The rows are grouped in 2 ways, from coarse to fine. Each group lies inside one group of the grouping before and may be the whole of it. The rows also spread widely along 5 directions, which tell nothing about the answers.
Some rows, each with its group in each grouping after it:
[ 15  -2  13  -3 -14  -1   4  -4 -15   1  15 -15  10]	z562 z725
[  0   4  21 -10   2   4   2 -12  -2  -5  -2   6 -16]	z562 z426
[  6  -7  32  -1   6  -6   7  -4  -7   5  10 -10 -19]	z562 z217
[  9   9  14  -5  -4   3   2  -5  -4 -18   6   7   0]	z36 z776
[ 15   6  13 -16  -7  12  -3 -24  -5  -2   5 -13 -16]	z36 z329
[ 16 -15   4   6   0  -4  -5 -12  -9   8  12   7 -10]	z688 z385
[ -6  27   9 -16  -8   6  10 -29 -11 -14   4 -20   8]	z688 z242
[  7  23  16 -10   7   2  17 -12 -12  -5  -2  -1   4]	z940 z438
[ 12   3  -9  -5   6   2  -4 -15  -4   3   1  23 -15]	z940 z260
[ 20   9  -9  -4   7 -12  10   1 -23 -12  13  -6   4]	z940 z321
[  3  23   4  -8  -8   9   6  -8  -2 -21   1  11  12]	z36 z452
[ 12  11   2  -2   0   9  -8 -12   1   1  -3  21  -7]	z940 z141
[  4   5  14  -4   7  -5  12 -12  -8  -4   5  -6  -6]	z688 z444
[  6  24 -11 -17 -24   9  -6 -16  -8 -15   5   0   3]	z562 z614
[  8   6  13 -14  -4   3   3 -18 -13  -4   5 -17 -14]	z562 z426
[  0  14  11 -14  -4   1   3  -9  -7 -13   0   1  -2]	z562 z426
[  5  18   0 -15  -9   1   2  -6  -8 -18   7   6   1]	z562 z614
[ 10  10   7  -2   3  -2   9 -10 -13  -1   2  10   5]	z940 z260
[ 10  -6  22   4  -1  -4   6 -12 -13   3  10  -6   2]	z688 z385
[  4  14  16  -6   1   8   9 -10  -1 -11   2   4  -1]	z36 z452
[ 18   5 -13  -9 -10   5  -9  -5  -7 -16   9  13   0]	z36 z329
[  1   9  -1 -15   0   5  -1 -25   2  -3   3   3 -22]	z688 z385

New rows, each followed by its group in each grouping:
[ 14  18  -5  -6  -4   6  -1  -8 -10  -6   4   6   6]	z940 z141
[  5   5  13  -4 -15   6  -7 -15  -4  -3  -3   5  -1]	z562 z426
[  8  13  11  -3   1   1   2 -15  -5  -3   0   7  -1]	z940 z321
[ 10  26 -10 -15  -5  -3  10   3 -15 -35  13  -2  12]	z36 z776
[ 2  6 20 -5 -7  1  1 -6 -1 -6  4  4 -5]	z562 z217
[  0  12   1 -11  -4   6  -1 -21   0  -7   3   9  -5]	z688 z385
[  5   3  -8 -19   2   6  -6 -19  -1  -7   2   3 -32]	z562 z426
[ -2  36   7  -9  -8   5   8 -16  -3 -20  -6  16  18]	z940 z321
[  0  10  20  -3 -12   4  -4  -6  -1  -8  -1  19   4]	z562 z614
[  1   1  20 -12  22 -11  21  -9 -14  -8  12 -12 -20]	z688 z385
[  1  11  24  -9 -12   9  -1 -19  -3  -1  -1  -2  -7]	z562 z614
[ 10  11   9 -12  -7   3   2  -5  -7 -17   6   4   7]	z36 z329
[ 12 -14   7   8  -2  -1  -7 -10  -6   6   7  13  -5]	z688 z385
[ 13  -6   7  -1 -10   3  -8  -9  -3   4   5   0 -17]	z562 z217
[  3  11  18  -3  -7   2   6 -22  -8  -2   0  -8   6]	z688 z444
[ 12  11   8  -3   1   2   3 -17  -7  -1   3   2  -5]	z940 z321
[ 5  1  9 -8 -6  1  2 -3 -3 -6  8  5 -1]	z562 z725
[  4   5   4  -9  10  -4  10 -13  -4  -7   6  -2 -14]	z688 z444
[  9   3  12  -3   4   3  -2  -5  -1 -14   4  16 -11]	z36 z776
[  5   8   4 -20  -8   6   2 -14  -2  -4   7  -8 -15]	z562 z725
[  0  24   6 -19 -15   6   6 -16  -6 -14   5 -12  -3]	z562 z217
[ 20   4   4   2  -2  -2   8 -15 -23   4   8 -11   9]	z940 z260
[ 2  4  9 -3  1 -2  2 -9 -4 -7  4 14 -1]	z688 z385
[ 10   8   6 -14  -7   9  -5 -13  -2 -11   4   7  -7]	z36 z329
[ 15   2  15   2   8   1   6 -13  -7   7  -3  13  -7]	z940 z438
[ 19 -16  17   3   2   0  -7   1  -7  -1   8  14  -5]	z36 z329
[  1  15  12 -17  -3   0  10 -10 -14 -15   4  -9  -2]	z562 z426
[  7  11   3 -12 -11   3  -1  -8  -8 -11   6   4  -3]	z562 z614
[ 11  10  -5  -5   2   2  -5 -15  -3  -3  -1  14 -13]	z940 z321
[  4  -1  19  -4   7   2   3 -21   0   5   0   0 -18]	z688 z444
[  8  17 -16 -11 -11   7  -2 -24  -6  -7   4  -6  -3]	z688 z444
[  4  11  13 -10  -4   1   2  -8  -7 -11   7   2  -5]	z562 z614
[  6   8   5  -9  -9   0   4  -3  -6 -11   8  -1  -3]	z562 z217
[ -4  16   7 -21   2   2   5  -9  -2 -15   2   8 -17]	z562 z614
[ 30   0 -15   2  -3   2  -4 -11 -18   6   7   4  -2]	z940 z438
[ 15  16 -11  -7   5  -4   8  -1 -13 -13   2  17   7]	z940 z438
[ 20  -5  13   9   0  -1   5 -13 -16  12   4   1   1]	z940 z260
[ 11  10  11 -11  20  -8  22 -11 -17  -1   8 -10 -12]	z940 z260
[ -3  19   4 -11   9  -6  17  -7  -6 -20   5  -1   1]	z688 z444
[ 11  24 -22 -15 -15  17  -7 -18   1 -17   3   9  -3]	z36 z452
[ 12  11   1 -10   6  10   0 -24   1   5  -5  12 -20]	z940 z438
[  5   8  27  -7 -15   9   0 -24 -10   1  -1 -14   0]	z562 z426
[ 15  17   5   3 -10  -1   4  -8 -17 -10   7   2  23]	z940 z321
[  4  10   5 -10  -2   2   5 -21  -7  -6   6  -2  -6]	z688 z385
[  3  18  -8  -4 -19   8  -7 -18 -10 -12   3   4  21]	z688 z242
